Every row belongs to one group in each of 4 separate groupings. Each group adds its own fixed numbers to the row, and there is some noise. The rows also spread widely along 12 directions, which tell nothing about the answers.
In the rows, 128 means zero.
Known rows, each followed by its group in each grouping:
[112 126 161 124  97 141 173 146 205 135 120  67 137 144 130 185  76 189
 109  58 111 155 143 117 104 151  52 194 131  81  87 143 142] -> D J_590 L M
[130  84 116 164 139 111 133 140  68 124 120 141 129 118 107 161 174 118
  98 173 142  97 104 138 140 128 163  88 124 141 151 121 121] -> R J_590 F S
[ 86  88 123 144 152 104 139 144 124 134  66 141 140 111 134 144 156  78
 128 136 127 120 129 106 134 124 134  27 114 157 137 118 109] -> P J_231 Y V
[170  70 125  97 148 130 123  94 111  84 134 111 189  79  93 129 125  81
  91 128  98 171  96 115 115 115  92 101 119 179 141 123 142] -> W J_107 F B
[ 88  93 221 140 100 143 169 138 151 135 124 128 142 139 136 154  61 178
 117 110 130 127 171 102  78 123  48  90 105 106 122 150 108] -> P J_107 Y M
[141  96 152 117 109 146 129 110  93  87 143 159 121 124 100 152 125 159
  87 180 116 112 127 124 108 101 115 117 138 121 132 139 107] -> R J_231 N B
[124  94 168 141 140 110 162  87 123 157 134 189 122 108 105 129 101  99
 125 147 117 118 167 126  75 110  95  30 194 118 205 145  85] -> W J_590 E V
[121 129  73 147 150 102 134 157 117 126  84 107 111 126 107 175 152 107
  87 111 142 150 132 132 138 139 168 112 144  99 127  95 152] -> D J_107 N S
[122 131 119 153 156  91 151 150 163 144 104 107 102 145 138 168 119 119
 117  87 137 146 144 140 124 158 115 126 188 105 126 138 127] -> P J_590 E V
[ 98 139 107 187 129 118 130 112 167 158  91 122 111 145 188  99 212  97
 160  97 131 122 123  88 154 130 103  74 137 168 143 122 119] -> D J_590 L M
[109 182  71 167 150 108 115 137 121 140 114 120  92 145  91 137 174 103
 117 110 146 123 134 150 176 130 180 147 146  83 129  80 132] -> W J_231 F V
[143  82 122 162 115 132  93 114 124 103 147 110 134  66 107 153 156 131
  12  90  97 191 159 107 120  79 115 113 138  73 164 134 175] -> R J_590 Y M
[101 114 134 154 134 128 142 155 128 152 104  78 145 124 111 170 125 130
  93  91 136 127 133 120 133 138 117 129  99 128 135  83 137] -> D J_231 F V
[112 141 139 166 127 126 104 124  84 112 149 112  94 132  81 130 120 127
 111 118 142 111 131 150 149 137 127 163  99  71 155 124 135] -> R J_590 Y M
[104 135 127  87  85 183 163 164 206 104  88 138 146 175 141 161 157 184
 102 174 106  93 136  61 117  95 121 121 134 153  47  95  95] -> W J_107 L V
[ 72 130 148 116 119 112 182 157 176 114  78 150 124 174 146 157 109 162
 174 143 127 113 134 117 129 154 106 106 130 118  46 154 100] -> P J_231 Y S
[ 94  93 172 135 110  93 171  67 148 154 149 196 210 110  87 129 100 145
 182 145  82 168 152 127 131 123  93  52  64 118 104 196 111] -> P J_231 L S
[128 106  86  89 187  56 129 148 176  89  80 105 153 118 103 165  91  88
 128  64 115 238 124 160 151 165 121 134 144 105  73 152 174] -> R J_231 F B
[106 142 102 141 159  90 145 133 175 126  91 109 103 164 165 114 147  92
 167  94 124 141 117 126 149 159 108 123 175 149 115 128 131] -> R J_590 Y B
[134 121 122 130 160 105 142 126 111  97 106 141 102 118  95 144 116  82
 153 133 139 118 109 161 129 146 123 110 156 116 133 146 101] -> P J_107 F V
[101 123 140 112 172 103 118 145 129 105  90 191 121 169 104 105 119  97
 157 164 158 133 155 116 120 129 137  39 119 148 117 122  98] -> W J_107 F V
[119 144 124 114 161 119 119 119 170 120  99 122 158 159 100  95 117  86
 138 108 128 153 140 106 139 137 107 103 106 157 115 106 133] -> P J_107 L V
[129 107  84  95 150  94 196  92 158 140  97 119 196  82  80 149 126  58
 190 132  70 131  75 144 151 146 131  99 143 156 117 140 105] -> P J_107 E V
[118 183 138 198 140 127  73  93  98 144 163 154  71 148  88  68 143 108
  67  99 146 128 198 130 131  89 136 118 165  65 213  79 144] -> R J_231 Y V
[127 166 122 206  84 173 155  99 127 165 158  79  69  95 136 156 165 145
  90  72  99  88 122 148 147 112 105 193 178  64 188 111 116] -> R J_590 N V
[ 97 145  96 172 136 129 118 168  91 126  94  99 102 140 116 161 154 119
 103 114 160 116 127 131 160 141 166 125  96 109 119  86 142] -> D J_107 F S
[128 115 123  94 165 116 103 109 137  56  93 156 135 121  98 104 105  76
 133 124 120 195 132 128 132 135 108  85 112 126  98 160 138] -> P J_107 N S
[ 98 157 115 158 117 118 163 110 112 171 136 152 123 142  76 134 150 132
 145 163 123  66 140 140 134 114 157 117 152 102 155  87  91] -> D J_231 F V
[ 97 123  94  71 181 107 144 144 115 111  51 138 148 164  59 109 117  54
 174 196 145  73 101 124 131 158 160  84 139 173 126  67  98] -> D J_590 F S
[130 108 149 122 147 116 141 118  96  95 119  92 125 101  77 147  75  89
 137  92 131 130  96 162 129 158  89 150 103  99 147 136 133] -> R J_107 Y M
[122 132 167 198  99 160 148  61 148 126 145 105 121  91 189 107 139 107
 178  39  96 151  97 129 158 146  27 129  97 142 132 191 126] -> P J_107 L S
[ 69 154  81 137 115 132 156 112 166 149  82 155 130 133 134 103 172  94
 152 145  84 113 151  91 150  91 157  60 153 133 128  87 108] -> D J_107 Y B

New rows, each followed by its group in each grouping:
[131 110 104 131 127 126  81 106  59  59 128 213 109 105  52 133 158 103
 116 216 136 113 130 139 147  90 181  60  86  78 132 159 102] -> P J_107 L M
[ 78 147 119  70 147 123 142 131 154  97  78 171 143 145  57 128  53 100
 162 144 103 152 159 134 137 132 149  88 117  78  95 123 122] -> R J_107 E S
[ 91 180 105 156 129 140 102 135 152  81 101 165  47 171 163 108 176 114
 171 139 138 102 130 122 167 133 134 117 155 113  92 156  89] -> P J_590 E V
[154 157  64 126 161  81 113  69 131  91 138 164 103 123  74  80 183  58
 164 152 110 138 102 164 159 119 161 132 207 106 149 140 119] -> R J_590 F M
[ 99 134 154 128 123 151 106 124 162 108 111 100 121 106 106 128  78 129
  67  53 116 191 184 111 105 105  75 130 130  59 142 109 158] -> D J_231 F M
[ 93 127 118  99 159  89 163 101 191 138  73 143 173 170 167  78 142  73
 227 127 106 146 105  87 140 154  86  54 139 233  96 133 105] -> D J_231 E B
[126 150 114 161 117 157 139  78  89 138 132 124 102 117 113  96 167  76
 152 148 111  52  92 124 142 124 119 124 165 150 188  99  93] -> D J_590 E S
[135 113 170 184 121 121 158 118 102 161 151 125 117 146 157 144 148 146
 137 125 157  97 114 114 113 140  86  95 128 164 156 130 106] -> W J_107 E M
[113 147 170 159  87 144 156 125 181 142 160 133 135 179 162 133 147 215
 102 110 124 143 167  92 116 114  82 150 145 122  76 129 128] -> W J_231 F S
[ 80 165 125 118 103 180 143 132 133 142  91 112 120 154 101 125 117 137
 103 141 117  73 150  93 124 108 131 126 141 112 130  49 115] -> D J_231 E S
[ 94 122  98 139 136 133 139 137 125 142  94 123 131 115 111 153 139 114
 111 137 112 127 138 118 141 121 149  87 113 116 139  98 121] -> W J_590 N B
[107 154 138 190 143 107 135 139 110 166 134  93 100 176 127 120 151 129
 146 117 170  83 119 138 143 160 116 142 129 136 151  96 113] -> P J_590 F M
[102 151 166 183 121 142 151 119  81 151 147 102 126 164 122 116 131 134
 184 131 156  66  92 143 158 167 101 147  64 161 125 113 102] -> P J_107 F S
[ 91 116 128 117 123  93 171 130 172 154 116 163 153 140  81 150 107 152
 132 151 108 142 178 124 101 114 134  89 161  80 121 129 113] -> D J_590 F M
[ 95 128 147 197 135  72 178 130 187 190 116 115 122 142 181 152 141 139
 140  53 125 160 157 126 128 148  83  93 169 119 126 151 127] -> P J_231 Y V
[145 126 193  97 147 152  84 111 141  55 123 169 118 197 135  58 118 120
 138 156 171 131 135  73  97 124  55  85 108 191 112 135 108] -> W J_107 L M
[ 88 117 162 104 103 186 120 119 160  98  96 139 127  93 100 131  81 127
  62 106  90 147 190  91  90  74  82  86 143  77 148 105 117] -> D J_231 F V
[116 131  94 135 157 121  86 149 122  90 102 159  93 155 114 115 185 101
  96 168 147 119 141 114 146 106 170  90 154 134 130 103 121] -> R J_590 F V
[116 119 114 158 106 159 105  96  96 136 141 134 148  76  70 134 159 124
  50 134  94 140 159 108 134  72 147  97  97  90 179  92 135] -> D J_231 N V
[ 93 158 147 117 150 122 142 125 173 127  91 148 109 194 146  83  99 103
 175 129 139 114 152 107 116 154  93  90 174 150 115 122 103] -> P J_590 E S
[ 93 179 122 122 128 138 143 131 134 132 107 101 123 184  97 129 107 133
 182 129 137  83 105 130 157 163 115 180  90 131  92  92 111] -> D J_231 L B
[151 102  62 174 136  90 153 130 114 142 115 121 120  79 110 188 198  91
  66 129 110 126 117 141 132 106 176  96 203 102 157 113 133] -> P J_107 Y V
[ 80 149 126 151 122 156 119 105 106 131 108 138 100 117 113 106 123  99
 127 129 111  99 142 127 145 101 127  91 127  99 167  91 112] -> R J_231 F B
[120 138 107 104 168 121 143 149 123 111  72  86 108 134  76 139  73  71
 103  93 143 121 132 137 107 154 125 139 175  97 151  67 146] -> D J_107 Y S
[125  93 122 168 140 117 144 134 109 160 116 108 138  88 114 174 148 112
  78 104 125 144 136 127 127 127 130  86 120 118 169 116 129] -> W J_590 N V
[138 138 110 123 164  64 153 104 179 121 133 127 176 148 110 113 129 103
 177  80 115 217 117 144 158 164 105 137 125 148  72 161 152] -> W J_107 F S
[ 91 131  79 130 153 109 116 178 117 100  67 150 103 147 111 173 139 110
 114 148 149 136 140 129 157 137 190  78 118  97  82 117 133] -> P J_107 E S
[122 102 129 135 123 111 171  92 163 128 122 132 160  77 113 146 110 105
 136  88  79 183 132 143 128 124  96  98 150 102 119 166 134] -> P J_107 F S
[ 93  89 160  99 120 153 156 124 117 129  87 106 191 100  73 167  70 118
 124 130 110 113 117 118 127 139  95 103  51 126 113 112 123] -> P J_231 L S
[ 86 151 147 156 141 137 153 124 165 171 103  78 136 127 118 112  92  94
 121  46 110 139 159 115 134 129  90 121 128 115 169  76 144] -> R J_107 Y V
[132 120 114 100 108 178 126 126 142  75 108  95 126 121 114 150 131 125
  97 145 100  97  97 111 131 119 101 167 138 129 102 111 118] -> P J_590 L B
[121 139  63  99 172 108 122 138 141 131  73  84 169 130  56 115 120  54
  76 103 117 158 144 109 130 126 164 118 151 126 147  31 176] -> D J_107 Y S
[104 152 117 129 117 110 188  97 166 121 106 163 105 144 128 119 135 114
 192 133 104 109 127 136 125 135 112 115 192 111 107 154  92] -> D J_107 Y S
[133  45 134  83 153  86 161 180 125  61  79 134 141 109 101 229  90 134
 123 152 147 157  99 149 104 157 123  96 121 112  61 186 116] -> P J_107 F M
[101 146 123 160  97 144 163 103 146 165 124 144 151 145 124 126 183 142
 155 162 109  69 117 104 152 111 129 104 114 155 120 111  88] -> P J_231 L V
[101 173  90 107 146 123 110 128 162 101 106 135 126 166  89 109 117 112
 137 130 117 163 152 124 153 125 149 131 122 106  89 101 135] -> P J_107 N B
[ 95 119 152 142 152 116 127 130 120 134 107 134 138 131  86 141  94 106
 148 123 137 124 140 137 138 150 112  95  75 112 140 137 110] -> P J_590 L V
[139 121 157 120 141 125 115 143 148  89 123 144  86 137 100 158  61 158
  38  92 143 194 204 131  73 126  92 127 190  38 137 139 152] -> W J_590 N S
[152 114  78 113 153 109 116 126 108  89 122 115 146 117  64 152 165 102
 103 155 120 135  96 137 149 136 155 151 116 134 120 123 131] -> D J_590 N V
[108 113  85 139 142 113 135 163 146 117  89  83 147 132 128 170 166 120
 110 114 128 144 106 124 167 151 147 141 115 136  74 114 149] -> P J_590 F S
[ 84 118 173 121 125 165 155 123 184 145  73  96 150 114 133 129  49 109
 103  51 107 165 178  93 100 125  51  80 121 107 140 104 145] -> P J_107 L S
[123 136 146 135 158  94 153 142 198 126 114 104 122 184 161 122 131 129
 150  91 141 148 127 121 120 168  75 148 176 160  94 141 120] -> P J_590 F V
[105 133 160 131 118 153 150 105 131 132 122 103 137 157 150 109 115 126
 171 121 120  89 103 103 129 144  66 129 111 187 125 112 102] -> D J_231 E B
[140  71 110 144 141 107 153 136 125 135  98 106 147 110 169 174 162 111
  94 116 118 138  95 105 125 129 114  81 163 180 137 121 136] -> R J_231 E B
[114 120 161 169 119 135 108  73  94  92 150 153 123  98 126  91 155  94
 168 127 116 118 100 134 159 127  79 100  73 146 137 178 100] -> P J_231 Y V
[129 133 110 123 139 135 130 126 161  75  75 117  87 134 162 131 154  88
 160 100 128 131  86 122 150 141  95 123 150 139 100 149 120] -> R J_107 L M
[103 132 139 171 130 119 145  98 201 166 103 144 128 139 178  95 164 105
 145  80 107 155 162  86 123 118  73  61 159 158 152 138 117] -> D J_590 L V
[118 140 153 111 139 104 145 145 154 119 147 126 130 187  88 146  73 169
 125 134 135 140 153 143 111 150 110 173 152  99 103 123 126] -> R J_590 F B
[144 120 143 151 176  80 145 115 112 126 112 173  75 179 149 109 133  84
 160 156 171  97 125 138  93 165 106  68 233 164 165 148  92] -> P J_590 E S
[125 135 106 133 145 126  88  98 130  96 133 150 119 129 103  88 148  94
 101 134 111 156 150 120 139 102 130 107 158 120 151 114 138] -> R J_590 F B
[ 97 184 100 123 123 154 150  63 220 149  87  88 165 123 140  56 146  62
 177  51  66 149 116  97 171 130  71 131 143 156 117  93 140] -> P J_231 L S
[ 77 173 109 163 149 133 104 161 135 108  78 110  62 156 144 131 152 101
 140  86 155 122 130 137 178 141 138 132 120  99 108 106 125] -> R J_231 F V
[148 134 164 133 162 142 121  68 126  87 118 134 107 120 136  68 116  44
 192  88 133 130  90 132 132 155  41 102 124 180 162 158 100] -> W J_107 L V
[111 114 160 136 156 138 112 157 120 115 104  99 132 125 102 145  81 111
  77  90 149 150 158 122 112 131 100 103 100 116 145  97 139] -> P J_107 F V
